The rows are grouped in 3 ways, from coarse to fine. Each group lies inside one group of the grouping before and may be the whole of it. The rows also spread widely along 8 directions, which tell nothing about the answers.
(in the rows, 128 means zero)
Known rows, each followed by its group in each grouping:
[182  92 153 112 136 128 127 136  97 149 106 146 155  98 134  93 100 155
 123 130 129  95 114 135 176 142 123 142] -> J806 J512 J933
[128 144 132 105 123 135 131 145 121 101 129 121 132 160 137 128 106 145
 120 118  96 100 163 142  95 127 131 122] -> J806 J512 J577
[123 117  93 140 160  81 137 134  93 127  99 173 117 113 112 152 107 154
 104 137 130 110 115 125 127 133 122 129] -> J806 J512 J945
[135 100  49 137 126 130 152 125  68 153 133 105 118 170 104 117  97 191
 100 173  99 128 145 135 178 176 124 143] -> J725 J71 J129
[148 125 116 141 227  69 140 172  92 177  99 197 106  97 135 120 153 165
 145 109  99  98 144 114 124 113  70 133] -> J806 J922 J833
[186  71 157 124 168 178 145 216 160 187 116 129 125 134 100  96 197 182
 174 149 153 126 180 139 159 159  86 170] -> J387 J974 J178
[155 130 136 120 157 131 142 130 148 134 107 133 137  77 114 114 125 143
  81 125 112 104 149 108 141 128  98 128] -> J387 J131 J97
[117 114  97 104  82 153 127 135  98  98 125 122 147 204  97 158  97 134
 140 162 176 136 150 191 117 147 165 136] -> J725 J585 J431
[162 107  94 152 153 133 158 150 154 139 121 107 106  93  90 129 142 166
  80 150 129 118 156  94 150 161 109 151] -> J725 J71 J728
[199  72 147 129 165 135 128 168 129 154 104 173 144  74 116 127 137 153
 134 167 179 110 122 120 182 159 119 151] -> J491 J685 J622
[104 129  17 177 144 114 172 135 128 123 140 114  76 159  86 175 128 184
  75 174 120 138 161 101 121 180 123 131] -> J725 J71 J772
[159  85  88 146 154 113 150 147 132 150  72 160 130  74  85 122 110 171
  79 180 185 126 109 102 180 166 108 148] -> J387 J688 J490
[159 119 126 103 125 165 130 112  91 169 172  49 129 176 140  88 126 168
 134 129  30  99 174 144 167 144 117 127] -> J725 J338 J840
[139 123 112 104 108 160 152 144 108 136  93  89 136 122  71 108 120 153
 112 136 148 117 160 134 158 154 122 149] -> J491 J685 J329
[115 141 112 104 169 139 147 165 110 127 117 151 138 173 139 124 117 178
 134 134  97 115 176 155  97 135 102 120] -> J387 J131 J69
[136 132 114 104 114 156 149 140 108 134 101 105 146 122  75  96 122 152
 108 136 132 101 164 125 148 147 121 151] -> J491 J802 J193
[172  92 101 136 173 144 168 163 111 202 109 112 119 112  84  76 159 200
 121 156 111 132 168 100 191 168  83 155] -> J387 J131 J925
[127 142  99 138 168  99 151 126 116 129 117 130 102  95 104 128 126 159
  79 122  90 103 148  96 132 126 100 122] -> J806 J817 J376
[154 104  90 135 135 161 161 159 125 152 139  97 116 135  93 102 136 182
 106 162 111 109 179  97 161 174 113 142] -> J491 J32 J395
[ 93 155  91 113 142 102 146 134  84 128  95 113 128 137  92 116 108 154
 100 104  87 100 154 132 105 117 107 128] -> J806 J512 J945
[123 119 112 107 140 129 139 155  86 166  68 132 135 123  53 121 151 143
 141 119 164 120 153 147 146 132 110 153] -> J491 J685 J329
[154 120 159  90 129 139 134 140 107 132  87 126 157 103  90  91 111 141
 120 110 143  95 146 150 149 122 120 142] -> J806 J817 J376
[110 114  99 141 229  70 158 183  99 184  79 176 104 101  84 141 191 162
 161  98 132 111 172 131  94  96  51 138] -> J725 J585 J431
[156 119 122 122 120 142 166 153 154  99 112  99 132  93 121  96  92 167
  75 142 116  90 158  96 130 164 125 143] -> J806 J512 J577
[134 121 119 135 125 139 127 144 148 124 121 117  95 123  74 165 161 126
 101 120 157 126 154 134 118 128 124 145] -> J725 J71 J129
[191  96 126 147 148 150 137 132 129 169 145 108 113  92  96 110 157 160
  99 158 116 105 141  86 197 168 115 155] -> J491 J802 J193
[141 110 121 122 141 167 133 168 119 169 133 110 105 169  78 139 179 158
 161 141 131 139 176 141 141 150 121 148] -> J491 J685 J329
[165  93 133  98 102 150 122 144  65 150 128 122 157 186 122 100  95 160
 157 153 117 114 140 166 168 159 150 146] -> J806 J512 J577
[145 133 110 167 160 147 146 144 190 137 152  87  63  85  77 172 196 144
  82 131 113 128 173  69 127 150 110 132] -> J491 J685 J329
[157 103  85 154 155 122 144 126 113 159 154 100  93 128 118 134 146 174
 109 148  84 117 150 110 165 155 111 129] -> J725 J338 J840
[150 117 146 108 174 144 154 184 158 135  89 154 149  96 117 101 139 168
 124 127 132 104 178 126 108 126  85 138] -> J387 J131 J97
[137 134 124 119 185 140 160 191 179  90 140 164 129 129 180 130 115 190
 118 154 101 102 179 122  82 147  94 117] -> J387 J131 J925

New rows, each followed by its group in each grouping:
[159 104 104 150 175 112 136 151 125 149 123 161 101  90 102 143 154 151
 103 145 134 102 144 100 151 145 106 133] -> J491 J32 J395
[152  94 107 119 139 146 118 143  85 168 151 125 126 200 119 143 142 159
 168 154 120 131 154 170 149 145 131 139] -> J725 J585 J431
[163  95 135 128 167 147 129 175 155 157 114 152 123 127 107 133 162 161
 135 151 155 127 155 127 135 142 103 139] -> J387 J688 J490
[172  96 110 142 209 101 131 141  81 169 149 177 120 124 174 137 125 184
 139 161  80 100 129 122 176 154 106 122] -> J491 J685 J329
[149 132 124 105 137 153 139 145 131 104 133 131 151 146 155 113  99 166
 112 155 103 105 155 145 129 151 123 122] -> J387 J131 J925
[165 109 132 126 172 113 124 117 108 159 138 124 128 112 135 133 140 142
 118 124  96 103 136 136 154 122 108 130] -> J725 J585 J431
[171 134 171 124 216 138 160 178 178 149 131 116 115  47 131  86 181 168
 106  97  65  61 191  64 118 121  56 143] -> J491 J802 J193
[133 135 126  99 150 132 154 155 115 145  75 123 140  92  76 104 138 143
 117 115 134  96 161 127 124 122  93 143] -> J491 J685 J622
[138 118  91 118 154 122 163 147 106 136  80 136 146 107 120  97  95 179
  92 150 123  98 138 131 155 150  92 142] -> J387 J974 J178
[164 130  97 158 184 100 141 123 155  88 166 159 111  72 192 153  94 162
  48 158  72  70 130  70 134 153 115  97] -> J491 J32 J395
[146 113 145  81 119 178 128 148  93 163 137  76 148 194 104  98 149 148
 169 119 104 118 185 180 135 130 119 148] -> J725 J585 J431
[154  86 116 100 164 130 143 152  54 216  94 113 149 151  77  76 151 168
 177 122 114 117 164 163 174 129  91 159] -> J725 J585 J431
[148 123 145  93 140 201 144 193 165 131 155 100 136 193 137 103 159 182
 155 148  99 123 211 149 102 157 115 136] -> J387 J131 J925
[132 126 104 123 110 194 172 180 184 132 121  60 109 150  70 103 164 176
 102 148 133 129 208 116 124 171 106 160] -> J387 J974 J178
[135 103  81 128 220  91 173 170  62 184  74 187 142 120 129  84 110 219
 134 155  99 107 149 127 158 150  67 137] -> J387 J131 J69
[133 119  96 134 141 139 142 151 128 138 116 137 114 150 106 139 140 165
 107 156 138 125 153 137 138 150 113 142] -> J387 J974 J178
[167 104  99 128 118 155 135 123 114 141 141  94 130 150 111 120 118 161
  96 158 112 120 145 132 171 165 137 145] -> J725 J71 J728
[134 123 112  89 139 140 112 126  45 166 124 148 150 203 125 113 120 165
 155 141  94 132 141 183 155 133 123 127] -> J387 J131 J925
[121 111  63 136 104 134 144 123  80 149  88 133 124 168  58 137 107 164
 103 183 176 158 133 150 172 175 148 147] -> J387 J131 J69
[133 120 122 115 139 148 125 159  95 153 117 139 130 165  88 126 153 152
 153 139 134 114 166 144 134 137 120 143] -> J491 J802 J193
[182 107 182 115 157 121 121 167 157 123 108 160 130  70 131 128 142 126
 125 110 148  87 133 125 120 121 117 138] -> J806 J512 J577
[144 100 146  88 122 157 114 178 109 135 103 154 156 184 108 128 134 143
 177 128 168 125 158 200 119 127 139 150] -> J725 J71 J728
[152 107 159 103 141 167 110 190 144 136 139 154 133 167 117 142 179 137
 176 127 152 112 183 165 105 130 128 133] -> J491 J32 J395
[148 123 141  80 139 136 120 150 104  98 100 182 179 147 162 118  79 156
 138 148 144 105 133 185 123 132 128 122] -> J387 J131 J925
[139 142 123  97 115 148 142 117 124 100  99 122 157 112 119 104  75 142
  71 140 132 104 137 146 143 146 130 131] -> J387 J131 J69
[144  89  95 102 146 128 116 155  25 170 117 187 163 204 137 109  98 178
 179 165 126 111 141 184 168 154 135 134] -> J491 J32 J395
[131 120 111 118 113 155 150 164 155 103 102 122 131 134  86 146 128 144
 115 136 183 117 163 151 112 150 135 147] -> J725 J71 J772
[171  95 105 135 145 157 133 158 118 149 165 136 119 158 136 128 134 177
 129 177 108 111 161 121 158 175 132 130] -> J491 J32 J395
[156 108 126 118 180 133 139 177 124 153 128 153 125 122 127 112 156 171
 141 131 106  89 175 120 134 138  97 133] -> J491 J32 J395
[124 123 101 146 141 129 143 161 170  91 141 128  94 134 129 173 139 156
 113 145 132 120 164 131  89 144 125 118] -> J725 J338 J840
[129 120 107 108 177 117 132 165  87 140 129 164 140 189 151 129 121 177
 159 131  89 109 164 168 109 125 111 127] -> J725 J71 J728
[177  71 146 123 196 107 136 188  87 170  98 208 142 121 133 106 131 187
 181 150 149 113 136 147 163 137 102 146] -> J806 J817 J376
[188 116 181  95 140 163 111 114 151 173 116  83 142  75  92  88 162 119
  90 109 112 104 141 118 179 118 100 143] -> J387 J688 J490
[122 124  72 132 143 129 147 139  98 133 129 122 121 172 118 133 106 173
 108 152  96 120 155 141 129 154 125 132] -> J725 J71 J728
[143  93  69 130 155 113 144 149  71 133 122 168 143 177 149 133  80 196
 132 183 117 118 132 155 154 170 130 137] -> J725 J71 J728
[159 144 139 104 154 114 117 130 106 113 140 156 135 129 177 125  90 134
 118 123  84  88 135 146 122 120 126 113] -> J806 J922 J833
[118 157 111 127 176 135 161 159 164 123 123 113 104 107 107 122 160 163
  86 119  87 114 187  99  91 127  80 124] -> J387 J131 J925
[144 142 127 105 144 124 152 123 116 110 109 108 137  93 116  95  95 157
  80 118  91  86 148 116 137 128 109 125] -> J806 J817 J376
[191  91 155 136 187 128 152 165 146 151 120 133 121  66 122  91 147 175
 119 134 110  97 147  91 172 146  92 140] -> J806 J817 J376
[194 102 126 168 170 124 141 159 172 137 147 145  89  72 134 143 148 152
 101 158 133 114 138  80 156 163 116 140] -> J806 J922 J833
[191  89 160 107 124 176 156 181 184 104  93 123 161  72 112  99 109 157
 112 144 196  95 155 140 149 166 125 163] -> J725 J71 J772
[170  89 151 157 189 113 120 185 156 141 142 175  99 104 133 166 172 154
 144 136 137 116 139 114 117 135 111 137] -> J806 J512 J945
[113 126 127  80 163 144 136 178  72 172  87 157 151 199  99 100 143 171
 186 120 124 126 182 188 115 125  96 138] -> J387 J131 J69
[119 157 111 105 146 149 152 148 146 105 140  88 126 152 125 115 121 160
  94 106  62  94 191 131  85 123 104 129] -> J725 J71 J728
[125 141 118 128 205  82 133 172 106 147 110 192 104 125 136 141 150 150
 148 100 105 101 154 132  88 101  84 120] -> J806 J922 J833
[120 127  85  92 164  63 132 101  11 130  58 203 180 125 150 114  38 154
 114 123 126  79  92 188 153 114 116 124] -> J725 J71 J772
[137 123 139  72 145 163 123 164  76 174 113 135 159 200 119  91 142 167
 178 122 102 122 178 186 136 122 106 139] -> J387 J131 J925
[184  91 140 115 163 146 146 179 141 105 136 169 151 110 186 124  88 182
 133 179 132  93 144 134 152 175 126 129] -> J491 J685 J329
[157 105 105 133 161 136 133 151 112 145 150 143 119 163 139 141 129 173
 137 153 109 116 152 146 142 153 123 132] -> J725 J71 J772
[153 117 114 134 184  77 121 126 103 117  98 213 137  62 147 146 105 138
  88 135 135  74 107 117 143 124 113 118] -> J491 J32 J395
[211  72 213 125 192 141 126 215 194 137 124 181 136  60 155 120 168 151
 161 121 154  88 151 121 125 132  99 151] -> J806 J512 J945
[166  76 103 155 169 137 167 201 149 155  95 152 110  83  75 130 160 186
 133 173 192 132 159 100 165 180 101 161] -> J491 J685 J329
[139 141 129  73 135 121 121  97  51 139  94 122 182 142 134  89  75 137
 116  98  90  79 126 182 153 109 120 131] -> J725 J71 J772
[132 124 133  80 146  99  83 114  29 130 112 206 164 178 161 158  80 129
 168 132 126 101 101 210 142 110 141 111] -> J491 J685 J329
[159  95  99 105 123 148 152 131  84 148 127  95 158 155 126  95  88 176
 124 159 111 110 150 153 173 165 129 144] -> J725 J585 J431
[154 113 110 120 133 136 130 119  95 160 104 119 137 131 107 107 120 157
 100 144 119 115 129 139 181 144 116 147] -> J387 J974 J178
[183 124 156 127 159 141 136 164 158 135 142 124 117  99 144 115 142 144
 121 121 104  96 158 111 127 138 109 135] -> J806 J922 J833
[149 116 155  64 117 167 112 142  44 174 111 124 176 189  95  73 132 145
 184 119 115 101 164 186 164 124 126 155] -> J491 J802 J193
[162 125 150 106 110 160 122 143 162  91 112 143 147 109 120 140 110 128
  99 150 172 124 138 146 134 145 141 132] -> J387 J131 J925
[108 149 113  95 194  82 125 128  72 127  97 210 154 140 170 134  90 155
 124 119  79  88 134 165 101  98  93 104] -> J387 J131 J97
[131 142 151  92 207  94 106 143  90 127 118 212 149 148 193 136 108 153
 143 114  82  88 136 175  95  97  99 103] -> J387 J131 J69
[ 90 141  60 109 135 123 162 144  79 120  90 114 129 160  93 111  94 173
 103 127 102 108 169 148 115 136 103 134] -> J725 J71 J129
[ 89 162  67 109 141 108 146 115  52 120 108 136 137 164 110 124  94 162
 101 134  84  92 150 138 121 129 116 121] -> J491 J802 J193
[171  86 155  94 185 129 143 175 100 172 100 142 163 118 131  81 141 166
 175 118 123  90 167 164 142 120  86 149] -> J725 J585 J431
[167  82 130 112 109 178 138 192 142 120 111 153 153 148 104 135 122 158
 157 186 207 132 152 156 145 178 151 150] -> J491 J685 J622
[143 121 110 135 171  97 141 139 125 124  89 169 129  85 110 141 123 142
 105 121 152 100 126 134 130 126 108 138] -> J725 J71 J772
[165 119 151 118 150 136 135 138 120 163  92 119 137  67  65  93 162 134
 108 115 144  93 147 110 169 124 101 161] -> J491 J802 J193
[153 112  90 138 113 154 141 126 129 128 141  99 119 144  96 140 115 155
  99 159 137 124 143 131 159 171 144 142] -> J725 J71 J772
[137 106  97 126 137 144 146 170 132 127 123 122 116 151 108 135 138 169
 123 147 134 121 169 142 125 151 114 141] -> J725 J71 J129
[174 120 146 136 139 140 140 134 168 112 146  99 118  72 132 117 117 149
  74 129  95  90 138  89 142 143 123 134] -> J806 J512 J945
[152  94 101 147 156 115 159 170 118 124 112 167 122 112 133 124 108 186
 116 158 134 109 133 105 138 165 121 138] -> J806 J512 J933
[162  98 129 118 120 179 135 184 161 115 139 120 132 169 114 133 139 162
 138 156 154 128 175 148 123 160 141 150] -> J725 J71 J728
[173 119 141 137 154 134 145 168 163 130 117 137 114  77 116 122 144 142
 113 132 144 105 150 102 131 140 108 143] -> J806 J922 J833
[161 100 158 134 178 118 117 186 172 105 125 197 116 104 149 178 154 140
 137 129 166 105 143 147  96 119 109 131] -> J725 J71 J129
[165 132 169  83 129 137 123 122 147  61 111 134 170  74 183 114  60 122
  73 110 116  61 123 155 123 117 122 121] -> J725 J71 J129
[152 136 150 110 166  81 113 102  94 133  92 144 142  49 123 114 102 119
  81  84  95  72 102 124 145  91 102 130] -> J806 J512 J945
[188  80 141 109 187 139 137 175 101 161 137 158 155 147 172  91 115 195
 166 149  88  94 155 153 159 149 103 143] -> J725 J71 J728
[ 84 185 118  83 142 124 123 131 110 102 119 138 135 177 123 141 126 130
 116  99  89 111 168 166  68  92 110 104] -> J387 J131 J925
[168  97 142 100 161 144 142 170 107 151 103 142 160 132 132  94 125 169
 154 125 127  93 157 162 145 141 107 148] -> J725 J71 J772
[132 102  77 122 124 122 114 123  40 159 105 158 133 176  93 153 104 154
 143 170 155 139 116 167 185 158 147 139] -> J491 J685 J329
[ 97 123  80 127 176 126 183 208 131 138 101 125 109 148 103 113 150 198
 152 131 112 108 202 132  82 143  76 133] -> J725 J338 J840
[133 124  93 143 181  97 163 150 135 131  94 132 106  67  97 128 135 160
  72 117 120  95 149 100 127 126  79 138] -> J725 J71 J129
[148 103 116 129 160 139 141 168 114 168 106 137 114 121  79 131 162 157
 143 137 150 124 160 128 156 147 111 151] -> J491 J685 J329
[130 126 118 124 215  87 130 159  85 163 110 179 115 116 137 140 151 166
 146 112  89  96 150 132 123 116  83 119] -> J491 J685 J329
[135 112  75 154 146 127 144 143 119 151 132 121  93 159  80 157 148 164
 112 155 124 137 154 123 144 155 124 144] -> J725 J71 J728
[163 116 151 105 143 139 119 140  97 156 112 143 147 118 102 107 145 140
 139 127 131  95 144 136 158 130 117 147] -> J491 J802 J193
[150 138 163 102 154 154 130 160 181  93 127 148 146 117 158 131 116 145
 104 128 110  99 166 136  94 125 112 116] -> J387 J131 J97
[131 130 101 126 176 130 137 147 123 165 135 118 109 156 118 122 153 175
 112 137  77 121 169 114 124 137  89 119] -> J387 J688 J490
[170 104 129 138 196 119 120 150 109 158 137 192 120 135 157 146 137 170
 134 158 111 122 133 137 154 146 112 121] -> J387 J131 J69
[226  74 177  90 107 190 117 141 134 138 136 102 177 118 146  80  94 149
 121 154 132  97 134 161 201 170 149 161] -> J725 J71 J728
[131 132 101 143 115 140 136 120 151 115 129  87  95 115  74 158 142 125
  66 128 132 124 151 119 131 138 126 139] -> J725 J71 J129
[157 114 126 114 148 137 125 136 108 147 130 123 135 148 124 116 122 158
 124 126  98 104 151 147 144 135 117 138] -> J725 J71 J728
[158 111 153 124 127 147 101 158 168 114 115 170 119 134 109 179 160 118
 133 147 194 131 127 168 126 132 138 140] -> J387 J974 J178
[124 131 122 115 176 117 144 177 126 133  96 159 127 111 104 141 151 153
 135 124 137 104 163 128  98 121  94 128] -> J491 J685 J622
[178 112 175 100 166 115  88 139 115 122 131 199 149 100 169 146 127 112
 132 114 130  73 117 158 138 106 127 114] -> J491 J32 J395
[157 113 154 111 165 132 116 158 135 138 106 186 146 118 133 135 129 142
 134 135 144 113 140 152 129 124 113 131] -> J387 J131 J97
[162 128 103 133 101 139 138  90 141  92 126 100 134  91 118 141  77 131
  44 156 141 102 109 124 168 164 154 134] -> J725 J71 J772
[145 107 136 109 130 114 112 148  70 146  96 168 143 158 109 134 118 136
 155 123 144 114 124 167 137 125 138 139] -> J806 J512 J577
[181  87 118 142 192 105 125 154 102 160 137 185 126 105 155 129 135 171
 130 155 106  90 135 116 167 147 106 126] -> J491 J32 J395
[142 108 109 117 179 121 164 195 134  98 100 182 154 125 165 122  87 192
 139 153 149  89 161 150 105 156 107 132] -> J725 J71 J772
[109 104  49 160 132 111 146 157 112 119 123 154  88 175  93 184 135 169
 132 178 169 150 146 142 117 165 139 130] -> J725 J338 J840
[197  81 171 116 145 193 124 185 164 172 145 123 134 146 117 106 173 163
 156 156 133 132 181 136 159 156 112 152] -> J387 J131 J97
[135 143 133 133 169  89 127 127 122 126 130 141 104 103 134 144 134 134
  96 100  75  90 140 107 103 107 105 118] -> J806 J512 J577
[158 102 127 130 160 138 111 145 104 185 137 140 112 172 115 139 171 161
 147 146 110 131 147 156 164 138 107 144] -> J387 J974 J178
[104 140  51 139 116 116 140  91  71 168 106  80  86 151  33 141 145 140
  75 122 104 137 148 124 159 131 114 143] -> J725 J71 J129
[148 112 139 119 127 153 114 158 151 120 121 155 127 158 122 160 143 140
 137 151 165 126 143 165 122 138 134 138] -> J387 J974 J178
[187 124 154 108 137 139 113 127 112 140 155 126 132 131 157 111 113 134
 123 131  87  98 133 137 156 136 132 128] -> J806 J922 J833
[163  95 116 127 208  96 164 183 110 165  63 184 140  48 106 102 138 175
 127 138 150  91 138 105 154 136  72 148] -> J491 J685 J622
[122 114  84 132 115 102 129 113  93 116  83 145 129 124  69 166 104 118
 102 149 201 130 112 156 140 134 141 139] -> J725 J585 J431
[191  97 169 127 128 178 123 175 172 137 182 105 110 163 144 136 158 155
 145 147 105 114 171 122 133 161 144 139] -> J806 J512 J577
